There are 9 hidden switches. A switch that is on adds its own fixed numbers to the row, and there is some noise. The rows also spread widely along 12 directions, which tell nothing about the answers.
Some rows, each with its switches (1 for on, 0 for off) after it:
15 -9 -10 11 17 3 8 -17 -5 7 11 10 4 17 -10 -6 6 21 -19 5 2 19 16 -2 7 9 12 21 -2 12 -14 9 6 => 1 1 0 1 0 0 1 1 0
8 2 17 21 10 -18 -7 -10 -5 3 3 -30 1 2 -7 -6 9 -1 -13 -1 -13 13 13 19 9 -17 -1 31 6 2 -2 14 -19 => 1 0 0 1 1 0 0 0 0
-5 -11 12 8 -7 -10 11 -4 12 0 22 0 -2 -3 -2 17 44 2 3 5 -8 0 3 -5 15 17 -4 0 15 3 -15 1 7 => 0 0 0 0 1 0 1 0 0
20 -20 1 6 -6 -8 -10 -24 -16 -2 2 -19 2 11 11 -11 10 -1 6 2 -3 8 1 7 10 5 12 35 15 1 -11 9 -19 => 1 0 0 1 1 0 1 0 0
18 -1 -14 -16 -5 7 -9 5 -1 7 -24 15 -12 8 -6 8 12 17 -1 -1 8 -5 1 1 3 21 -23 2 11 19 -10 1 -12 => 0 0 0 0 0 0 0 1 0
8 -1 9 16 10 -4 4 -3 8 3 3 -18 -6 -3 -14 -2 15 3 -13 -1 -4 7 21 12 17 -1 4 18 -2 5 -3 3 -3 => 0 0 0 1 0 0 0 0 0
36 -14 -12 2 -5 -16 9 -9 -10 -13 18 1 -21 13 -4 -17 12 16 -1 13 13 -1 -24 19 14 5 -13 9 -2 3 5 -6 -22 => 1 0 1 0 0 0 1 0 0
24 -6 -12 17 5 -12 3 -7 -9 2 1 1 -5 13 7 -23 11 5 9 5 1 -11 7 17 -10 25 14 9 18 -2 21 6 -5 => 1 1 0 1 0 0 0 0 0
15 -9 -12 -11 5 6 2 -12 -1 7 -11 1 0 10 -6 1 7 14 -6 3 12 1 11 7 10 15 1 14 8 11 -12 3 -1 => 1 0 0 0 0 0 1 0 0
-3 -7 16 4 13 -9 13 -9 6 5 -7 -23 -4 -5 10 14 10 1 -9 -1 -14 4 15 6 9 -5 -9 17 15 2 -14 20 -11 => 0 0 1 0 1 0 0 1 0
33 -6 -23 13 -7 14 2 -5 -18 -14 6 0 -17 11 3 -30 -17 7 -5 5 1 6 -20 0 3 6 -1 19 -9 -1 3 3 -15 => 0 0 0 0 0 0 0 1 0
12 12 -6 -6 -7 -10 6 -1 -2 3 -8 16 2 -6 -1 18 7 2 2 3 -5 -15 8 -10 12 1 -3 13 18 7 -5 1 -11 => 1 0 0 1 1 0 0 1 0
4 -4 -12 17 -6 2 -1 2 -3 -1 4 5 11 28 2 -15 19 3 12 -4 4 -5 -7 13 -12 38 2 6 27 -10 8 -5 15 => 0 1 1 0 0 0 0 0 0
-2 13 -2 10 -7 -5 13 -3 5 -6 4 -1 12 -5 -10 11 10 1 -15 -6 -22 4 4 -10 21 -14 -3 16 10 10 -11 13 1 => 1 1 0 1 1 0 1 0 0
-1 -28 -2 -4 11 -10 12 -24 7 0 -3 -16 11 26 -7 -3 19 11 -2 -11 10 5 17 18 12 26 11 14 17 9 -11 1 11 => 1 0 0 0 0 1 0 0 0
19 -29 -6 -4 10 -7 17 -25 -10 -9 -5 -14 -9 13 20 -7 0 13 -5 1 0 6 1 5 12 9 3 21 9 7 -11 13 -18 => 0 0 1 1 1 0 0 0 0
10 -4 -19 9 6 13 4 2 -3 3 -14 -3 -11 17 -4 -5 -13 15 -5 4 12 12 -1 15 -11 11 -26 11 8 -4 -6 19 -1 => 1 1 1 1 0 0 1 1 0
9 -6 -7 13 9 -4 20 -12 -6 -6 6 -14 0 5 4 -14 -7 1 -8 1 -9 4 3 5 4 1 11 19 6 -4 2 14 -3 => 1 0 0 0 0 0 0 1 0
12 14 -3 5 -7 14 -7 6 -5 3 0 3 -11 -19 -7 15 0 -3 -15 13 -11 6 -3 -10 14 -18 -20 14 -2 5 -16 18 -12 => 1 0 1 0 1 1 1 0 0
23 2 -7 7 17 4 0 -11 -10 17 -2 6 -5 -3 11 -4 2 6 -2 17 4 -7 20 4 -3 11 15 15 11 -3 3 11 -5 => 1 0 1 0 1 0 1 0 0
27 11 0 -2 6 -3 -2 -10 -11 3 0 0 -5 -8 1 2 -3 7 -16 12 -5 -3 6 -2 14 -21 -4 24 -1 8 -9 10 -24 => 1 1 0 0 1 0 0 0 1
33 8 -20 0 5 -8 30 2 0 -9 15 30 -14 10 -2 -3 1 22 -8 12 13 -18 -11 5 8 6 -9 -4 1 1 9 -8 -6 => 0 1 1 0 0 0 0 1 1
29 15 -17 13 8 -4 -9 -3 -12 11 12 30 4 12 -13 -12 9 16 -7 8 7 -4 8 -2 -2 12 11 14 6 7 7 -8 -1 => 1 1 0 0 1 0 0 1 0
6 16 -8 28 -12 12 3 3 1 -4 -18 -25 5 -1 -2 -14 -18 -16 4 -12 -8 -10 11 9 8 0 13 27 15 -14 11 7 -1 => 0 0 1 1 1 0 0 1 0
15 22 -16 9 1 14 16 0 -15 -9 1 3 10 -4 10 -6 -30 -8 -10 7 -5 -6 -9 -9 5 -16 6 24 -3 -14 2 4 -6 => 0 0 0 0 0 0 0 0 0
19 0 -14 -6 -5 13 -11 3 -5 5 -14 12 -5 11 -7 -1 12 22 -14 -2 -1 6 -6 3 4 14 -23 3 7 21 -15 10 -8 => 0 0 0 0 0 0 1 0 1
32 0 -19 3 -1 8 4 0 2 0 0 8 -25 0 -15 -5 3 19 -9 13 17 -5 2 11 15 6 -9 3 -4 7 0 2 -6 => 1 0 1 0 1 0 1 0 1

New rows. What belongs after each?
9 -5 17 11 1 -20 -1 -19 -4 -2 6 -31 4 -4 3 -6 17 -7 -5 -2 -17 2 8 12 20 -13 11 31 11 4 -4 9 -19 => 1 0 0 0 1 0 0 0 0
9 -7 -27 16 -13 4 24 -2 1 -18 -1 -1 1 14 6 -21 -1 0 13 -7 3 -18 -10 6 3 30 12 1 21 -11 17 -3 13 => 0 0 1 0 1 0 0 0 0
22 13 -15 8 -3 0 7 2 -12 -5 24 25 4 12 -4 -4 4 13 -12 15 0 3 -21 -2 -1 -2 -13 8 2 -3 -5 1 -2 => 1 1 0 0 0 0 1 0 1
11 13 -24 18 3 20 -8 11 -8 1 7 21 -2 11 -15 -7 -5 11 -9 11 6 13 -6 -6 -14 13 -15 7 1 -6 -3 5 12 => 1 1 0 0 1 0 0 0 0
-3 12 -9 28 -9 7 22 14 9 -12 12 -12 0 4 -8 -8 -3 -13 5 2 1 -9 -9 13 2 10 -2 5 10 -26 13 -3 17 => 0 0 1 0 0 0 0 0 0
9 -1 -4 2 -7 -14 13 4 13 -2 1 13 -8 11 -9 12 27 17 0 -4 3 -9 4 6 8 18 -19 -4 18 10 -5 0 -2 => 0 1 0 1 1 0 0 1 1
14 3 -8 13 -21 -1 -6 -12 -7 -4 18 11 16 14 -8 1 11 -10 10 1 0 -8 -1 -10 19 10 21 31 18 -7 -9 -15 5 => 1 1 1 1 1 1 0 1 0
18 8 0 5 -7 1 -4 -1 -5 -5 5 -4 -11 -6 -7 11 -1 -2 -6 14 2 4 -4 -3 18 -18 -16 25 -1 -4 -14 3 -19 => 1 1 1 1 1 0 0 0 0
-1 6 -15 18 14 23 26 4 8 5 -7 -12 -10 -10 -5 1 -23 -4 -8 11 8 1 23 5 -2 4 4 9 -2 -18 2 19 16 => 1 0 0 1 0 0 1 0 0
24 4 -11 25 -13 27 -19 -4 -24 -3 12 -11 -9 -4 3 -22 -17 -18 -5 15 -11 11 -13 -5 3 -5 9 32 -6 -14 -6 10 -7 => 1 0 1 0 0 1 0 0 0
17 -1 -26 -3 0 10 13 -8 -4 -6 11 28 5 11 -8 1 2 14 -9 7 7 -1 -2 -16 14 14 8 11 5 6 -11 -7 11 => 1 1 1 0 1 0 0 0 0
28 34 -18 23 -18 15 -14 28 -4 4 -5 26 -15 -5 -11 -3 -4 2 -1 9 -6 -14 -7 -4 -5 5 -20 3 8 -3 10 3 -8 => 0 1 1 1 1 0 0 1 1
26 -2 10 0 11 4 -16 -13 -17 16 -14 -16 -10 -2 16 2 -8 -5 1 15 5 4 15 8 -1 -6 0 38 3 -5 -13 11 -31 => 0 0 0 1 0 0 0 1 0
10 25 5 20 -8 -13 0 5 -2 -3 -8 -13 11 1 2 -1 1 -11 3 -4 -10 -16 1 13 7 -11 -2 23 20 -9 13 1 -15 => 0 1 1 1 1 0 0 0 0
-3 -3 -19 15 -4 23 11 9 6 1 -2 14 -8 0 3 11 3 -3 4 5 -1 -3 8 -13 -6 32 -4 -3 15 -10 -7 12 22 => 0 0 1 1 1 1 0 0 0
16 -16 -12 0 10 -4 22 -18 -6 -2 1 -9 -3 16 6 -5 -11 5 4 7 18 -1 10 11 4 12 11 23 7 -11 -3 1 -2 => 1 0 0 1 0 0 0 1 0
28 -15 -4 -1 -8 -17 -3 -10 -8 -9 0 0 -17 12 6 -8 21 17 -1 -1 -5 -1 -15 6 12 8 -17 11 12 20 -4 4 -29 => 0 1 1 0 1 0 0 1 0
13 2 -11 18 -20 -11 17 -4 -2 -14 33 10 10 8 -2 -15 21 -6 11 5 -5 -14 -18 -2 11 14 18 9 15 -11 11 -12 10 => 1 1 0 0 0 0 1 0 0
13 15 -13 27 -18 -11 26 -5 10 -18 21 -4 6 -7 -18 -20 12 -5 -3 -6 -13 -19 0 3 30 -5 28 11 6 1 22 -9 8 => 1 1 0 0 1 0 1 0 0
7 -13 -4 10 4 -3 -11 -6 -1 2 0 -6 -2 26 -13 0 16 14 -2 1 12 18 2 15 -2 17 -18 17 14 0 -15 3 1 => 1 1 1 1 1 0 0 0 0
-4 -5 -11 6 -14 -1 -3 -5 7 -4 -17 -6 10 8 -14 -5 17 7 -5 -24 -21 3 9 -4 15 18 2 9 23 23 -8 12 6 => 1 0 0 0 1 0 0 1 0
7 1 -16 13 -33 0 -18 9 -7 -11 -6 0 -3 17 -7 -6 11 -4 18 -6 -4 0 -22 3 -5 18 -26 12 26 -3 -2 3 -8 => 1 1 0 1 1 0 0 1 0
13 9 -16 -3 -15 0 -16 2 -10 -2 -19 -3 11 27 -9 -4 -2 -1 12 -5 18 -10 -15 23 -1 14 -19 17 23 -7 3 -10 -8 => 1 0 1 0 0 1 0 0 0
-5 0 9 11 2 -14 19 -1 3 -7 -10 -34 -5 -9 13 0 3 -10 -4 -3 -24 -5 -1 16 5 -9 -12 9 18 -3 5 29 -13 => 1 0 1 0 0 0 0 0 0
15 4 -22 18 4 2 19 -3 -4 -10 7 7 1 10 -6 -12 -8 9 -8 2 1 -2 2 0 6 6 8 12 6 -4 7 3 7 => 1 1 1 1 1 0 0 0 0
14 1 -15 15 -11 7 19 8 11 -13 -11 -16 -24 -3 -8 -7 -7 -5 10 1 14 -18 3 16 14 12 -6 5 6 -13 15 -3 -2 => 0 0 1 1 1 0 0 0 0
10 11 -6 22 -7 0 1 8 -2 -12 -13 -23 -11 0 -7 -12 -9 -1 -8 -7 -11 4 -7 13 6 -11 -22 15 3 0 7 14 -17 => 0 0 0 1 1 0 0 0 0
-2 3 -1 -10 -4 -14 25 -7 12 -3 -5 -11 12 12 -9 18 7 3 7 -4 19 -14 2 20 21 2 -8 14 21 -10 -5 -10 2 => 1 0 1 0 0 0 1 1 0
9 -10 12 8 5 -4 -7 -17 6 13 -7 -27 1 -3 -4 -4 22 -3 0 -3 -3 -5 34 16 17 12 25 24 16 6 -7 6 -2 => 1 0 0 0 1 0 0 0 1
17 10 -2 7 13 7 -1 -8 1 13 -6 -3 -2 -8 -11 11 -6 -3 -10 10 10 -6 32 5 17 -5 15 26 1 -3 -4 2 -1 => 1 0 1 1 1 1 0 0 0
4 11 -11 -21 2 -1 1 -3 -7 3 -9 20 19 15 -6 21 1 10 -7 1 11 -1 -5 -3 8 1 -17 16 13 4 -19 -8 -2 => 1 0 0 0 0 0 0 0 0
4 -14 5 14 25 6 12 -8 2 15 16 -2 -14 -8 3 1 15 3 -9 19 -4 11 26 0 -5 18 13 6 1 -3 -7 18 12 => 1 0 0 0 0 0 0 0 0
24 2 -3 22 15 0 -2 -2 -1 0 -6 -13 -13 10 -17 -20 4 24 -31 -4 -8 20 5 20 11 -10 -13 17 -10 20 1 16 -15 => 0 1 1 1 0 0 1 0 0
1 -2 -9 18 -18 -12 21 0 2 -20 6 -13 1 8 13 -12 12 -8 16 -5 -9 -15 -19 8 0 15 -5 4 25 -14 15 4 -1 => 0 1 0 0 1 0 0 0 0
3 2 -15 26 -9 0 3 5 -3 -5 8 14 4 9 -6 -10 18 14 -16 -11 -32 10 -6 -6 -3 15 -9 -5 19 16 -2 29 9 => 1 0 0 1 1 1 1 0 1
14 9 -5 15 14 -19 15 -2 2 3 4 3 4 12 -12 -11 8 14 -11 -3 -2 -8 10 20 5 5 5 7 13 5 15 1 0 => 1 0 1 0 0 0 0 1 0
16 -16 2 -3 -4 -9 1 -21 -4 0 3 1 9 14 12 4 24 8 1 -1 -5 -4 7 -3 17 15 14 24 22 8 -19 0 -7 => 0 1 1 1 1 0 0 0 1
9 -4 2 3 -11 -4 -15 -5 -5 -1 -6 -4 5 10 4 -6 25 1 2 -6 -14 1 -5 3 5 15 -6 15 19 12 -7 3 -11 => 0 1 0 0 0 0 0 0 0
4 -32 -2 -3 1 -6 20 -20 -5 -3 4 -16 -9 8 25 7 11 5 6 6 -2 5 -4 6 -5 16 -12 9 21 -5 -19 30 -6 => 1 0 0 0 1 1 1 1 1
11 -10 -5 30 -8 4 8 -17 -6 -17 20 -25 1 8 -16 -18 -9 -5 -14 -6 -11 18 -1 2 28 -12 15 38 -6 -5 -11 5 1 => 1 0 1 1 1 1 0 1 0
8 18 -4 40 6 9 22 1 0 -9 19 -10 -3 -17 3 -14 -13 -12 -17 6 -22 -5 6 -6 8 -14 18 15 -5 -13 13 16 6 => 0 1 1 0 1 1 0 0 0
20 -2 -5 3 10 9 10 -16 -11 2 -14 -17 1 1 19 -4 -22 -9 -3 6 5 -9 15 6 8 -2 18 32 6 -11 -3 10 -12 => 0 0 1 1 0 1 0 0 0
10 -8 -10 1 1 13 2 -4 -2 9 -7 7 -9 -2 -1 8 4 9 -10 6 -7 9 12 -10 9 10 -2 14 7 11 -20 19 -1 => 1 0 1 1 0 0 1 1 0
6 5 11 23 5 -11 -4 -2 7 -1 3 -28 -2 12 -23 -9 11 7 -12 -9 3 13 7 26 14 -10 -13 23 0 2 -1 -2 -10 => 0 0 0 0 1 0 0 1 0
24 -1 -10 2 -4 0 8 -10 -17 -14 3 -9 -12 -3 10 -4 -18 -4 -5 13 0 -2 -17 3 11 -17 -12 23 -1 -7 -3 10 -24 => 1 0 1 0 1 1 0 0 0
30 1 -29 8 -6 26 -8 -9 -10 -3 0 14 -3 7 -16 -20 -11 7 -16 3 2 4 2 -9 17 9 18 22 -8 13 -5 -2 5 => 1 1 1 0 0 1 0 0 0
17 5 -15 11 -21 22 -10 8 -9 1 -13 -5 -12 -8 7 -6 -7 -15 11 10 -6 -7 -5 -1 1 10 -3 15 13 -9 1 15 -8 => 1 0 1 1 0 0 1 0 0
